The groups are shells around one centre, one inside the other: the same stretched ball of 6 dimensions in 9 sizes.
In the rows, 128 means zero.
Known rows, each followed by its group:
[110 161 115 156 135 126 149 143 119 141 112 105 197 149  97 104 109 139
 186  88 130  93 180  97 168] => k_364
[143 146  95 141 156 111 165 109 123 106 128 123 195 144  89 107 134 137
 166 101 115  67 159 128 161] => k_217
[163 137  64 133 155 124 169 103 120  87 133 115 191 144  87 108 147 145
 178 110 108  59 133 153 169] => k_573
[140 165  94 158 131 106 174 108 126 139  94 114 205 152  82 122 137 140
 191  91 108  77 169 119 148] => k_960
[159 131  70 140 171 127 172 106 122  78 145 116 204 122  92 111 145 147
 159 114 107  77 132 154 175] => k_573
[119 149 109 134 138 121 159 126 117 123 113 102 183 160  89  99 128 139
 185  88 144  73 169 123 166] => k_217
[103 153 117 139 143 123 147 140 117 128 118  99 188 162 104  98 115 134
 179  96 136  80 177 109 172] => k_364
[124 158 108 153 141 122 145 137 120 130 125 118 192 150  98 101 108 135
 180  94 119  79 175  96 167] => k_960
[129 168  93 170 134 116 170 121 126 143  95 105 218 143  92 127 131 143
 190  97 100  97 168 114 157] => k_955
[ 98 154 117 148 144 135 135 157 115 130 128 100 191 153 111  94  99 135
 179  98 133  93 178  95 182] => k_960
[128 141 104 133 151 117 172 114 120 110 117 104 192 145  85 105 141 142
 171  90 142  77 161 139 164] => k_411
[120 162  94 157 149 116 151 130 125 127 118 109 210 156 113 116 119 132
 176 116  91  82 167 110 167] => k_955
[130 144  89 152 153 135 166 130 119 111 123  99 208 126  94 112 131 149
 176  99 124 102 151 133 177] => k_340
[105 148 108 136 156 124 142 140 119 114 132 101 192 163 116  97 114 130
 168 112 121  76 170 114 178] => k_955
[ 96 162 124 159 140 125 149 149 120 146 110  98 204 147 104 107 107 137
 180  90 131 103 186  94 171] => k_258
[145 151  83 152 144 116 181 106 123 118 106 108 207 138  81 121 147 147
 183  96 115  84 153 140 158] => k_340
[104 149 116 132 146 128 136 146 115 120 131 103 179 167 108  88 107 131
 177  99 138  72 175 105 178] => k_411
[119 157 111 166 143 126 168 133 122 137 109 103 214 124  89 116 123 147
 177  85 128 112 173 111 167] => k_340
[126 144  95 140 156 117 174 113 122 109 115  99 205 144  94 114 145 141
 170 103 124  85 156 144 167] => k_258
[131 151 100 143 152 106 175 105 126 117 110 110 204 150  91 116 143 137
 168 101 116  75 164 136 156] => k_955
[146 149  81 149 147 113 185 100 125 113 105 105 209 139  82 123 154 147
 180  99 113  83 150 149 157] => k_411
[120 137  99 143 161 133 166 130 119 104 128  94 205 127  97 107 133 147
 166  99 136 101 154 139 180] => k_955
[107 141 110 134 168 120 155 129 121 104 133 100 200 150 112 102 127 133
 155 111 127  82 165 130 177] => k_573
[128 165  98 168 136 115 173 120 126 142  96 105 218 140  90 126 133 144
 186  94 107  99 170 116 156] => k_364
[106 155 108 167 152 129 168 138 123 133 109  91 225 123 103 121 125 146
 171  98 121 123 170 119 174] => k_309
[136 149  93 154 148 133 152 135 118 115 132 115 197 133  94 103 116 144
 178  97 118  88 158 112 175] => k_217
[128 155 112 158 140 122 164 128 120 133 114 114 200 130  83 109 121 144
 178  80 133  96 174 108 162] => k_411
[153 153  83 140 145 107 166 102 124 111 119 125 191 159  87 110 138 136
 179 104 104  53 156 130 154] => k_309
[117 149 104 149 149 137 140 149 116 118 137 108 193 140 105  96 105 140
 176  99 126  90 166 103 182] => k_960
[117 170 104 158 135 104 165 119 127 146  92 106 210 165  99 122 130 133
 186 102 102  81 178 111 152] => k_411
[137 136  89 132 173 116 158 113 123  86 146 117 198 146 106 104 134 133
 152 120 106  65 150 138 173] => k_573
[135 155  91 143 148 113 154 119 123 116 123 117 194 162 102 107 125 132
 177 110 101  62 162 118 163] => k_364
[164 135  65 140 159 128 173 105 120  85 135 115 199 127  84 111 147 150
 173 107 111  74 131 153 172] => k_960
[164 149  73 150 143 121 171 106 122 108 122 123 197 136  79 113 139 147
 185  98 107  70 145 133 161] => k_573
[118 136  99 128 161 128 155 129 117  97 135  98 190 150 104  97 130 138
 165 107 134  77 155 137 180] => k_955
[144 134  87 136 166 126 162 117 120  89 143 116 194 133  93 102 134 142
 161 106 122  74 146 139 175] => k_258
[127 173 102 176 126 118 164 130 124 155  95 112 213 140  88 122 119 143
 195  87 107 100 178  97 156] => k_309
[131 166  91 164 139 112 166 118 126 136 102 111 214 149  97 124 130 139
 185 104  94  86 167 114 157] => k_340
[131 163  94 171 142 121 167 126 125 136 107 109 219 132  94 123 126 144
 182  98 101 102 166 112 163] => k_258
[130 135 105 137 159 126 167 122 118 102 132 108 193 129  87 100 133 144
 163  90 144  86 158 135 172] => k_217
[131 146 103 158 161 120 171 121 124 115 125 113 216 119  93 116 131 144
 158  98 118 102 163 125 167] => k_217
[138 143  75 150 159 137 156 130 120  99 136 105 207 131 104 110 127 145
 175 115 103  90 142 133 182] => k_309
[115 161 117 162 134 122 163 134 121 146 102 105 204 137  87 112 119 143
 185  80 135 102 180 104 162] => k_340
[155 128  70 129 163 132 171 109 118  79 139 107 192 132  87 104 148 149
 171 107 125  72 130 161 178] => k_309
[145 145  96 153 162 111 178 105 126 108 124 121 212 123  86 117 141 142
 158  99 112  87 158 133 160] => k_960
[131 145 103 149 152 119 178 114 122 117 114 106 207 127  83 114 141 146
 169  88 134  95 162 135 163] => k_364
[114 149 105 140 140 134 146 143 115 122 123  99 185 155  99  95 114 140
 187  93 139  83 167 113 178] => k_364
[131 164  85 149 143 108 155 116 126 125 111 113 202 172 107 117 128 130
 184 118  86  63 163 118 159] => k_573
[117 161 101 152 140 110 171 117 125 135  95  98 210 158  97 121 138 138
 183 102 112  86 170 126 158] => k_217
[132 158  87 158 158 109 165 114 129 117 119 114 219 145 108 124 132 134
 166 120  83  83 160 124 163] => k_411
[117 150 114 138 144 115 160 125 120 124 115 106 189 156  92 102 127 136
 175  90 138  76 174 119 163] => k_258
[ 90 149 132 138 151 123 147 145 117 128 121  96 192 156 107  96 112 133
 167  92 147  91 184 107 175] => k_309
[127 162  97 152 146 104 168 111 127 129 104 110 209 159  99 121 136 133
 176 108  99  75 169 122 155] => k_258
[103 156 119 151 153 115 154 134 123 130 117 104 206 151 108 108 118 132
 166 102 121  91 180 108 168] => k_340

New rows, each followed by its group:
[137 160  98 157 137 112 173 113 124 133 102 113 205 143  83 119 135 142
 184  90 115  84 168 120 154] => k_364
[109 146 104 134 162 120 144 134 120 107 135 104 195 162 118  99 118 128
 163 117 114  72 166 119 177] => k_411
[113 156 100 155 157 119 154 132 124 122 123 105 214 148 114 114 120 134
 167 116  99  91 168 114 172] => k_955
[135 143  82 142 157 119 178 109 123 104 115  98 209 141  94 118 151 145
 172 108 115  85 147 153 167] => k_960
[128 138  89 127 151 128 162 121 117 100 125  96 187 154  95 101 139 142
 179 102 136  72 149 145 175] => k_960
[130 157  93 171 157 113 183 113 130 126 105 104 235 121  97 134 143 145
 165 106  96 111 161 132 161] => k_309
[107 150 107 154 151 134 154 145 119 124 121  93 208 136 105 107 117 143
 174  99 128 106 167 116 180] => k_258
[121 142  93 135 157 126 160 126 119 104 126  97 198 150 104 106 133 139
 171 109 124  81 154 138 176] => k_340
[127 162  93 160 154 111 156 122 127 124 120 116 214 150 110 119 122 132
 170 117  85  81 167 111 163] => k_411
[129 161  95 153 131 118 167 120 121 136  98 104 200 154  87 115 132 142
 194  91 119  82 166 120 158] => k_340
[127 142  87 138 161 135 138 139 117  97 149 110 192 148 113  96 113 136
 170 117 110  74 152 119 186] => k_573
[158 140  65 146 159 126 172 108 122  92 130 112 206 130  91 116 146 148
 174 112 101  78 134 150 171] => k_411
[122 136  94 140 159 143 148 143 115  99 143 100 193 133 104  96 118 145
 171 103 133  92 151 126 189] => k_960
[113 147 115 158 159 124 171 130 123 123 118 100 217 119  95 115 129 145
 160  91 132 114 170 123 171] => k_411
[117 158 107 171 154 119 172 128 126 133 109 104 228 122  99 125 128 143
 166  99 110 116 171 116 165] => k_411
[115 146 103 151 152 128 172 128 120 120 111  90 212 130  95 115 136 147
 173  95 134 108 161 135 173] => k_955
[122 157  94 151 136 120 172 121 121 132  96  93 206 152  92 119 139 144
 192  96 121  90 163 131 163] => k_960
[120 153 118 150 138 123 158 133 118 133 114 110 191 142  85 101 118 141
 180  79 143  88 178 106 164] => k_411
[143 154  87 150 156 107 165 108 127 112 123 122 207 149  99 117 134 134
 167 114  91  69 158 125 159] => k_955
[133 139  93 140 152 142 143 141 114 102 146 111 184 136  97  91 112 143
 176  97 133  81 153 116 184] => k_309
[145 143  82 135 145 125 160 117 118 104 126 111 185 152  88 102 134 142
 184 100 123  64 149 135 169] => k_340
[105 157 130 156 134 122 168 136 119 147  99  98 201 136  83 108 122 145
 181  70 154 107 186 107 162] => k_309
[146 143  91 148 163 119 162 115 124 100 138 124 203 129  94 108 129 140
 159 105 108  78 154 126 168] => k_960
[111 163 116 166 145 117 162 133 125 142 108 107 215 137  99 117 118 138
 173  94 115 104 181 102 163] => k_340
[123 135  94 128 154 142 143 141 112  96 144 100 179 149 102  88 118 142
 177 102 141  75 151 128 188] => k_960
[111 152 100 147 154 127 147 139 120 118 127 101 202 152 113 106 116 135
 172 112 112  87 165 115 178] => k_364
[136 135  81 128 168 117 167 108 122  87 132 104 199 151 103 109 147 137
 161 120 111  67 143 154 172] => k_309
[124 146  86 136 143 136 150 136 115 110 124  95 188 157 101 100 125 142
 190 104 127  77 152 129 180] => k_960
[104 168 118 164 126 120 167 135 121 158  86  93 208 149  90 117 123 144
 195  80 133 106 184 105 159] => k_411
[123 140 105 133 157 120 164 120 119 106 126 104 192 148  94 102 134 138
 166  98 136  77 161 135 170] => k_340
[135 166 100 168 127 117 174 120 123 147  93 111 208 138  78 121 130 147
 194  81 119  96 172 110 153] => k_960
[120 153  95 140 141 121 158 125 120 121 111  97 194 164 100 108 131 138
 186 104 121  74 162 127 168] => k_258
[103 160 111 166 145 132 151 149 121 139 115  97 214 135 107 113 110 141
 178  98 119 113 176 101 176] => k_960
[113 158 105 146 130 132 140 147 115 135 116 102 183 163  99  96 107 138
 197  91 132  79 173  99 173] => k_411
[120 153 114 161 150 110 189 112 127 133  97 101 222 124  83 126 145 146
 166  86 130 110 173 132 155] => k_309
[117 154 112 151 145 113 175 119 123 132 102 100 208 142  89 116 137 142
 174  90 131  95 173 126 159] => k_364
[115 150 102 158 160 121 169 127 125 120 116  98 221 130 104 120 132 142
 163 107 112 107 163 128 171] => k_955
[106 161 122 150 143 108 160 127 123 139 105 105 201 158  99 110 123 132
 174  94 125  85 184 108 158] => k_955
[ 92 161 123 157 146 120 155 143 122 142 107  94 210 150 109 111 115 135
 173  97 126 104 185 104 170] => k_955
[139 158  93 151 145 112 158 118 124 122 120 121 199 152  95 111 125 135
 178 104 102  70 165 114 160] => k_340
[154 139  79 133 147 126 167 110 117  98 127 113 184 144  81 103 141 146
 183  96 128  65 143 143 168] => k_411
[116 148 111 148 153 131 144 143 118 118 136 111 195 139 103  97 108 137
 168  97 128  90 170 104 178] => k_411
[117 147 114 133 135 129 151 136 113 124 120 103 174 158  87  90 118 140
 187  81 155  74 171 114 171] => k_309
[119 159 110 160 154 114 157 128 126 129 121 115 213 140 104 114 118 134
 164 103 105  92 175 105 164] => k_217
[144 144  77 151 161 122 175 110 124 100 124 107 215 129  95 121 145 146
 168 112 103  89 143 146 169] => k_258
[156 143  73 150 155 120 182 102 124 101 119 111 210 126  83 121 151 149
 173 104 108  84 141 151 164] => k_955
